The rows of a group lie close to one hidden flat surface of 10 dimensions, which may be shifted away from zero. Surfaces can cross.
Known rows, each followed by its group:
[4,-10,-9,-1,8,-7,-1,-27,9,19,1,5,-5,-11,17,-2] | k605
[28,15,17,-17,14,-3,12,10,10,-5,-22,1,18,-2,8,1] | k605
[23,12,8,-10,-3,-11,-16,-3,-5,9,-5,-7,-5,-15,6,-7] | k319
[-29,-16,-1,0,-6,-16,13,-12,2,-13,10,-1,-13,3,13,9] | k501
[-19,-13,-2,13,-10,-6,3,-17,17,-6,-1,-1,-18,0,-10,-5] | k605
[-9,-7,-8,13,6,5,5,10,-11,10,7,8,3,6,0,-16] | k501
[-15,9,-9,-1,12,-15,6,-11,-4,-9,9,-17,-4,18,1,7] | k319
[-1,-29,-13,4,21,-13,21,-9,-14,17,-3,5,5,-11,6,8] | k209
[-11,-3,6,-10,-2,-1,17,-8,5,-11,-15,2,13,20,7,-12] | k605
[19,-2,-4,0,5,-5,-19,2,-3,-8,3,-9,-1,16,0,4] | k605
[-11,12,5,14,8,6,12,26,16,1,18,25,-4,-6,-3,0] | k605
[9,0,6,8,23,18,2,-1,11,-15,-1,-2,10,-18,9,8] | k319
[-7,0,6,1,-8,12,-3,-14,15,2,-4,3,-4,-21,13,-15] | k319
[-10,2,5,-18,-6,-2,14,15,0,3,-8,8,13,6,16,-14] | k209
[-21,4,6,-12,1,6,5,-22,-8,-20,-2,-15,8,-6,-7,10] | k209
[-13,13,-1,10,12,7,-13,-3,-10,-21,15,-19,-2,9,-3,-13] | k501
[1,-9,-2,-6,-8,11,3,9,-7,-1,-1,9,12,13,3,7] | k319
[2,-4,-3,-11,-6,21,-15,-12,13,0,-5,5,15,9,19,-16] | k605
[-4,4,-1,-1,-5,9,-7,-6,-7,6,-5,-11,-1,-16,6,-20] | k319
[-5,0,-13,2,5,8,4,-8,8,19,-3,-3,1,-9,3,-1] | k501
[-5,-1,-9,25,9,1,15,-13,4,2,-7,-13,-11,0,-22,9] | k501
[2,6,14,7,2,3,3,-1,24,-22,-6,6,-2,10,-9,-4] | k605
[13,6,16,2,-17,5,14,10,11,-4,-15,18,3,17,7,-3] | k209
[5,11,9,11,-9,13,-16,6,-4,-16,12,-6,-10,-12,-1,11] | k209
[-2,-5,-9,18,8,-12,-12,17,-16,-9,20,-10,-13,15,-8,-1] | k319
[6,-1,-3,19,11,-14,-1,-17,-1,1,13,-3,-20,-11,-15,21] | k501
[-2,-19,0,13,4,-5,4,6,8,-2,-1,5,-8,-2,15,-17] | k319
[8,10,-2,-21,-4,13,-25,-1,16,1,-4,0,15,10,14,-18] | k605
[25,7,1,-2,-1,24,-35,5,10,-10,2,-1,9,5,2,-3] | k605
[0,2,-4,0,15,1,25,-9,-8,-2,-18,-13,16,22,0,-3] | k501
[-5,1,-7,-16,1,-15,-2,-10,11,4,-4,-7,3,17,26,-16] | k319
[-7,5,1,-5,-16,11,2,36,20,-10,-10,3,6,16,-13,-3] | k605
[-14,-8,3,-3,-4,-1,16,6,2,2,-6,5,3,-5,9,-9] | k209
[5,2,-6,-7,-3,0,10,-10,6,1,-13,-11,7,13,0,17] | k501
[3,26,2,-23,11,-3,-11,-3,23,9,6,11,12,7,2,-8] | k605
[0,0,-7,-3,-8,18,-6,0,4,16,-2,19,13,9,-20,-1] | k209
[12,-4,7,-9,-13,0,-20,-4,-3,-9,12,15,1,11,11,11] | k501
[5,-11,-4,1,7,15,-5,12,-23,4,6,2,13,-12,2,2] | k209
[4,-6,-15,4,17,-8,5,-7,3,26,4,9,3,4,12,-11] | k501
[-11,14,15,-1,5,-17,3,10,1,-10,8,2,-10,-11,-10,-14] | k209
[-22,0,-12,-5,-10,9,0,28,-16,3,11,-12,2,-7,-4,13] | k209
[11,3,11,6,25,-16,18,-11,6,-12,-8,-12,-4,-14,8,6] | k319
[-13,4,10,-13,-1,-4,13,3,4,-1,-9,15,12,8,-8,-20] | k209
[19,13,2,-17,11,10,-9,20,-7,-1,2,5,25,15,18,-6] | k605
[-11,-18,-8,-2,-12,-13,2,-4,6,7,-2,9,-7,19,17,-17] | k319
[4,-15,-1,16,0,5,10,-11,-2,-2,-4,14,2,17,-21,8] | k209
[16,20,-9,-5,19,-9,9,0,0,7,-13,-24,7,13,-3,9] | k501
[8,3,8,-8,-17,7,-10,22,-2,6,-4,6,2,-14,9,-11] | k319
[-17,-18,-2,9,11,6,28,-14,-26,2,0,7,11,-4,-6,8] | k501
[10,6,3,-1,-11,2,-13,9,-14,5,7,3,-4,-7,-11,10] | k319
[18,12,-8,-6,-17,-9,1,19,13,11,-12,-12,-9,9,-10,32] | k501
[5,14,1,-1,0,-16,8,20,-16,-4,8,-12,-9,-1,-10,32] | k209

New rows, each followed by its group:
[7,21,9,-7,-14,-4,6,26,-1,-4,0,5,0,15,-6,11] | k209
[7,-3,12,-1,-6,3,0,-14,5,-21,0,11,4,18,-3,19] | k319
[-2,-8,-9,-7,-5,14,9,-2,-18,-1,-3,-10,14,5,2,31] | k209
[14,5,-4,0,12,-19,-20,-14,3,-5,12,-8,-9,14,3,5] | k319
[7,-8,3,14,-13,5,10,-3,19,12,-15,14,-9,-8,-1,-5] | k501
[-1,25,2,-22,5,-9,-12,6,30,15,3,6,2,-10,12,-21] | k605
[-25,15,1,-4,5,-18,10,8,6,-17,10,-15,-8,15,8,-2] | k319
[1,-1,-6,8,0,-3,-10,18,-16,7,9,-7,-8,-8,-4,-7] | k319
[13,6,8,15,9,5,-8,0,-24,-25,7,-5,3,26,-18,3] | k501
[7,-3,1,5,8,-6,1,-14,2,-9,-3,2,3,28,8,-11] | k501
[-6,9,1,15,-1,1,7,2,20,-2,-9,-11,-14,-5,1,-17] | k501
[4,0,-3,26,-1,-6,18,1,11,6,-11,-8,-20,-2,-24,12] | k501
[18,1,-11,-5,5,-12,-5,24,5,9,2,-1,1,14,-8,17] | k605
[0,-7,-5,2,24,-2,-8,-13,-21,3,14,-7,1,-31,-12,12] | k209
[16,-12,13,9,-16,-28,-2,-16,-4,-2,-2,13,-22,8,-7,3] | k319
[-23,-14,-7,5,-4,8,10,8,3,13,-1,12,2,-8,-11,-13] | k209
[15,22,6,-9,2,-2,-14,-16,5,4,7,0,-2,-11,-10,20] | k209
[-6,8,16,8,-6,-5,19,-3,-4,-7,-1,2,-13,-23,-16,19] | k319
[8,-11,0,11,8,1,5,1,-5,12,-1,24,5,5,-23,-7] | k209
[-4,6,-10,10,12,-8,11,9,4,10,-3,-11,-6,5,-2,-11] | k501
[6,18,14,-17,-12,-10,-16,9,16,-12,4,1,-5,3,16,-8] | k319
[-4,-10,-6,24,5,-16,11,-10,6,-7,0,-4,-18,21,-10,3] | k501
[4,14,0,-3,22,-6,-6,-2,18,-3,4,-16,-3,-18,21,-10] | k319
[8,-5,22,1,-10,13,-3,7,7,-28,-6,10,5,4,8,-4] | k319
[-1,-8,-10,7,11,-18,16,16,-13,15,6,9,-1,15,2,-5] | k501
[-9,-25,4,-1,-13,0,-1,-8,-20,-12,17,23,2,12,5,16] | k501
[3,-9,5,-4,3,1,5,9,-4,5,-3,16,11,4,15,-18] | k209
[-22,5,15,3,-14,-5,22,8,7,-14,2,9,-9,-4,-4,13] | k319
[20,3,0,-1,11,13,-6,-2,29,5,-3,19,11,1,14,0] | k605
[-3,2,5,-14,-5,-26,31,13,-1,-11,-17,-13,1,23,11,13] | k501
[0,-2,6,20,7,13,9,-22,10,2,-10,4,-4,-16,-3,-14] | k501
[-2,0,8,-2,17,-8,11,-30,-14,-6,3,2,6,4,18,-10] | k605
[22,-3,0,-2,6,6,-17,-14,3,7,4,21,11,16,4,-6] | k209
[-15,5,-4,-6,15,-21,-15,8,0,6,26,-6,-15,-28,12,-12] | k209
[-2,3,1,-11,5,3,14,-17,-2,3,-17,-11,13,-5,15,-7] | k319
[11,9,10,-1,17,-7,-1,-11,15,-21,4,-3,1,3,7,18] | k319
[19,11,8,9,9,10,6,-9,7,4,-17,0,5,-3,-1,-15] | k501
[9,-23,-6,28,14,1,-6,-15,-8,2,11,12,-9,-3,-16,5] | k209
[12,-17,8,13,9,-10,10,-20,2,-13,-7,6,-5,6,1,7] | k319
[1,-6,-1,-6,15,-24,18,13,-10,13,2,3,0,-10,8,1] | k209
[19,16,1,-17,-1,12,12,0,-7,10,-21,-13,18,-11,-6,26] | k501
[-9,-10,-9,7,1,-12,14,-7,-4,9,5,6,-8,5,-6,15] | k319
[1,11,-1,-10,-2,-20,-5,-26,-9,1,-4,-19,-6,12,5,-11] | k319
[19,-5,3,14,-4,-2,22,18,-7,11,-8,8,-6,-7,-2,24] | k209
[-12,-1,-5,13,-2,10,-6,18,2,-8,19,12,-1,17,-5,-1] | k605
[-6,21,-1,-17,0,17,0,9,-1,5,6,11,21,10,-16,11] | k605
[16,5,-2,-12,11,18,-11,14,-3,0,6,12,26,19,29,-11] | k605
[2,6,20,3,16,13,19,-3,9,-21,-4,19,19,13,23,-16] | k605
[0,-2,2,4,14,0,9,5,31,5,4,12,-7,-31,16,8] | k319
[-20,-16,-15,3,14,-19,15,15,-13,19,9,0,-6,-16,-13,2] | k209
[-12,-9,4,11,-5,-10,-1,-7,9,-24,5,0,-11,30,10,-15] | k501
[11,-7,-3,20,0,20,-8,1,-4,12,5,16,-1,-13,-27,8] | k209
[14,13,-4,5,16,1,-7,-4,-5,3,2,-8,4,7,-4,-4] | k501
[-4,5,-4,1,5,-16,-14,18,-7,-5,23,-5,-12,6,5,2] | k209
[-9,-10,4,12,-10,16,2,21,-2,-9,7,13,-1,-4,-4,3] | k319
[7,0,10,-2,-15,5,6,0,-24,6,-14,-1,3,-14,-9,-2] | k319
